The rows come from 4 hidden closed curves, with some noise, and rows from the same curve form a group. Each curve winds through 6 dimensions. The rows are also pushed far along 4 directions, which tell nothing about the answers.
(in the rows, 128 means zero)
Some rows, each with its group after it:
[151 149  97 115  96 174 129  88 111 145 123 122 139 145 100 104  96  96
 131 151]
Q
[123 119 121 133 142 139 130 129 142 106 124 147 109 121 151 125 118 116
 111 145]
Q
[100 122 142 119 149  55 126 159 126 136 157 118 155 134 142 124 168 156
 149  98]
M
[127 123  76 108 103 193 134 128 151  91 128 128 169 131 134 140 105 114
  90 147]
M
[132 105 154 116 106  94 123 190 174 135 172 124 149 121 150 156 187 149
 103  98]
Q
[117 111 149  91  99  28 134 167 122 191 183 108 137 154 144  84 189 148
 193  87]
L
[141 134 160 132 153 127 133 121 147 114 133 142  81 113 133 135 138 124
 123 128]
L
[146 142 118 124  97 134 127 110 106 166 114 110 148 142  95 113 117 116
 147 129]
S
[126 136 123 133 122 156 124 126 109 133 118 115 146 124 106 144 105 136
 125 135]
Q
[ 63 130 109  71 203  76 167 146 168  98 113 134 117  96 176 106 159 140
 164 110]
S
[139 147 114 114 142 152 132  96 117 107 120 131 110 133 129 118 117 108
 142 143]
L
[120 141  82 107 114 126 137  91 112 143 106 122 145 151 116  87 126 114
 154 124]
S
[125 128 108 113 144 189 145 130 157  87  96 143 107  96 149 148 103 110
 109 158]
L
[148 122 137 131 119 112 129 122 103 138 132 111 124 151 115 118 133 130
 150 119]
M
[171 124 166 154 116 129 121 132 116 134 126 129  99 131 121 140 120 114
 129 141]
M
[120 110 123 144 107 145 125 144 127 120 124 125 151 127 124 153 119 152
 108 121]
M
[ 76 153  96  78 147  73 149 128 126 117 132 123 171 123 150 107 148 147
 194 106]
M
[100 119 150 122 174  63 133 163 177  98 152 146 129 108 168 138 176 146
 115 101]
Q
[120 119 102 144  89 161 112 133 132 116 141 148 158 131 141 143 111 129
  95 140]
S
[128 115 111 140 119 161 133 116 122 129  91 136 102 127 131 121 104 118
 123 145]
L
[114 127 109 106 146 144 140 132 166  93 134 141 126 114 151 129 132 121
 109 133]
S
[143 128 153 135 138 126 133 132 134 129 118 114 118 121 107 145 136 138
 122 114]
Q
[114 116 119 148 130 135 125 124 114 121 115 134 127 131 131 127 105 135
 120 136]
S
[119 140  71  86 110 190 128 136 141 109 125 124 172 120 142 139 117 108
 113 153]
Q
[128 142 151 116 127  83 140 115 128 168 141 116 124 133 103 102 141 134
 160 106]
Q
[106 142 101 100 167 108 150 106 109 126  85 119 113 128 136  93 128 118
 181 129]
S
[116 120 136 135 122 124 123 149 149 118 144 152 123 112 157 142 135 132
 115 133]
L
[129 125 104 139 114 164 136  84  79 149  92 116 112 148  97  98  71 119
 151 150]
S
[131 162 118 138  86 144 109  87  85 175 134 122 156 142  85 119 105 130
 148 129]
Q
[123 121 156 117 175  98 143 155 159 102 130 146  80 103 174 128 147 116
 137 138]
L
[134 134 124 137 110 132 123 106 127 142 135 145 116 134 126 110 116 114
 125 138]
S
[160 126 152 150 174 149 136 105 120 101  95 126  71 126 118 130 106 108
 119 146]
S
[151 114 104 140 115 222 126 140 135  84  96 123 142 114 125 173  81 111
  75 168]
L
[102 122 148 121 166  78 133 161 173  81 156 141 142 109 160 155 172 158
 112  95]
M
[169 109 168 161 127 115 129 106  89 159 107 125  48 150 116 101 118 115
 157 135]
S
[126 127 114 102 126 158 142 138 145 127 106 122 118 111 134 135 135 123
 130 132]
Q
[124 117 135 133 164 129 133 133 122 100 121 124 110 124 138 135 119 134
 127 134]
S
[179 102 220 189  98  73  95 150  89 188 192 101 117 165  79 141 144 158
 115 100]
L
[126 136  97 100  92 122 128 123 129 129 149 114 181 151 119 121 148 136
 138 106]
M
[120 114 142 134 162 111 133 134 133 136 127 122 102 128 126 114 133 133
 118 122]
M
[128 130 153 119 152  94 136 130 129 130 142 143  82 123 156 106 137 117
 162 136]
L
[ 99 138 107 116 140 130 121 140 149  89 145 135 175 116 144 158 148 152
 108 113]
L
[141  99 152 155 126 114 125 143 108 145 124 122 101 139 128 124 122 132
 130 131]
L
[115 123 130 140 127 133 126 138 138 137 115 132 133 113 125 142 126 139
 109 124]
M
[146 124 143 127 123 140 144 121 118 141 111 129  83 123 127 114 100 108
 153 150]
M
[138 100 165 151 137 122 129 151 146 141 127 132  86 119 129 133 134 132
 101 126]
M
[134 126 125 105 108 136 136 141 144 144 135 117 134 127 126 128 141 125
 131 124]
Q
[111 147 108 117 139 129 126 116 127 122 109 129 141 120 128 134 147 138
 137 115]
Q

New rows, each followed by its group:
[ 89 133 115 110 176 121 149 154 172  79  91 149 124  80 175 152 140 133
 127 131]
M
[117 140 140 124 154 100 134 117 134 124 134 128 124 124 123 121 138 138
 138 109]
M
[124 112 135 142 143 146 127 154 140 114 120 135 120 109 143 146 110 123
 100 150]
M
[141 134 135 117  72 121 116 133 104 173 176 114 156 150 110 117 125 130
 152 127]
L
[141 124 165 124 136  66 123 155 126 144 164 110 136 141 127 128 172 142
 144 101]
S
[144 123 141 151 131 142 117 118 140 110 151 141 119 134 122 134 116 121
  88 137]
S
[111 120 148 131 140 107 120 158 131 132 137 131 123 113 144 151 156 154
 132 113]
Q
[144 143 160 129 181 146 152  99 132 127  77 126  48 101 111 124 111 112
 145 140]
Q
[141 153 114 116 124 169 138  74  87 147 109 106 115 142  82 107  87 118
 160 140]
L
[154 122 154 128  98 122 119 146 112 156 152 119 118 137 127 133 138 128
 146 129]
S
[119 147  74 120 114 160 125  98 103 123  98 120 172 141 112 117 101 115
 135 142]
S
[131 124 115 113  53 124 116 157 130 150 177 123 194 144 129 136 135 137
 129 122]
M
[124 127 150 113 115  98 122 163 148 131 180 130 147 123 145 143 159 144
 129 113]
L
[149 146 149 132 103 112 120  87  93 174 152 127  99 154 103  93 127 122
 168 123]
L
[114 122 169 120 213  92 162 135 176  92  93 152  40  86 164 125 149 126
 140 121]
M
[117 112 148 151 131 126 122 166 140 102 132 138 136 106 147 169 121 148
 105 131]
M
[152 105 173 177 126 144 112 140 126 107 163 131 116 132 114 161 105 143
  78 133]
M
[171 127 173 164 110 125  99 123  98 152 149 121 105 148 105 144 145 134
 121 121]
Q
[175  99 190 166 135 133 116 177 167 108 149 128 105 116 131 178 148 127
  63 128]
L
[114 106 130 134 140 140 134 154 155  79 140 137 136 114 150 159 120 144
  97 129]
M
[113 117 136 134 127  83 114 151 119 129 165 114 171 146 125 137 153 162
 127  97]
M
[120 119  89 122 114 163 130 146 136 106  99 117 173 122 130 155 123 133
 106 130]
S
[126 129  89 123  76 177 128 116 118 128 120 120 173 138 109 138 101 133
 118 131]
M
[182 125 157 184 115 170 114 103 117 131  95 138  87 130  99 144  94  99
  91 156]
S
[102 171  55  75  62 137 115  93  68 158 174 105 231 169 108  93 111 133
 193 129]
L
[121 140 113 111 119 130 125 118 140 115 141 145 131 126 149 124 144 125
 136 125]
L
[153 127 156 133 144 121 127 142 130 124 127 116 116 125 125 144 141 125
 125 126]
S
[137 114 154 122 180  98 151 107 114 121 120 125  46 141 137  89 133 123
 165 126]
S
[159 111 144 153  86 127 105 148 117 151 155 129 140 147 126 132 123 117
 108 140]
L
[131 130 101 125  92 128 120 130 136 139 123 124 176 139 119 130 142 126
 113 116]
S
[116 146  78 137  88 191 115 111 123 102 108 130 202 124 106 166  97 139
  94 132]
M
[ 74 137 101  77 173  60 158 129 130 147 111 117 133 123 150  75 149 132
 192 111]
L
[138 118 123 115  79 106 114 159 125 136 193 114 189 157 132 131 147 137
 126 116]
M
[118 141  97 134 152 175 134  85 108  99  82 150  93 118 141 114  81 104
 138 166]
L
[167 131 131 145  81 185 104 131 124 125 153 135 141 133 119 157 107 111
  93 155]
S
[139 121 104 122  82 147 122 137 137 135 124 128 157 138 130 134 141 122
 114 124]
S
[ 96  93 122 119 173 123 147 183 174  55 114 139 127  98 187 166 143 147
 104 126]
M
[123 112 136 116 103 107 130 177 158 127 153 135 148 115 158 147 154 136
 122 121]
M
[101 114 142 137 150  92 130 165 164 112 126 151 123 102 165 145 153 142
 113 117]
S
[122 123 161 130 158  99 134 148 144 124 147 132 112 113 137 130 132 133
 126 127]
Q
[127 132 112 107  87 138 116 151 143 129 168 131 170 131 143 141 144 129
 117 128]
S
[133 139 113 128  93 154 110 130 130 118 155 147 155 129 143 139 117 115
 114 149]
L
[110 109 146 136 124  83 117 161 120 161 161 116 150 138 125 125 147 154
 125 107]
M
[100 124  77 122  87 155 107 151 129 136 146 117 221 135 123 146 120 140
  90 129]
M
[119 145 111 115 112 113 117 122 103 144 163 116 182 147 114 114 116 129
 145 130]
M
[ 95 136  78  99  72 120 116 151 141 143 177 109 252 144 113 137 145 153
 108 100]
S
[127 142 120 102 162 119 143 110 120 115 118 114 116 132 129 109 134 120
 157 127]
L
[102 122  97 104 157 124 147 134 116 114  99 117 133 125 146 110 116 124
 156 138]
L
[120 119 115 132  99 139 128 145 120 121 118 124 158 125 131 151 120 147
 131 126]
M
[154 113 151 139 128 135 123 144 108 126 128 111 117 135 122 146 128 131
 128 132]
S
[148 133 130 115 173 162 159 102 130 118  70 116  67 116 115 109  98  96
 141 152]
L
[103 120  85 105 107 158 130 146 138 108 138 121 180 126 138 141 121 139
 113 128]
S
[158 104 168 155 135 142 135 137 118 142 100 130  60 119 127 129 104 112
 127 152]
M
[146 112 133 158 115 138 115 126 118 135 117 127 123 141 116 133 121 126
 103 130]
L
[114 116 126 134  93 110 118 140 121 149 153 139 140 138 142 120 133 139
 134 123]
S
[114 136 103  81 143 103 156 103  91 168 112 105 107 147 124  56 110 107
 208 140]
M
[144 134 108 128  82 146 122 109 115 158 119 130 134 143 116 111 118 110
 136 136]
S
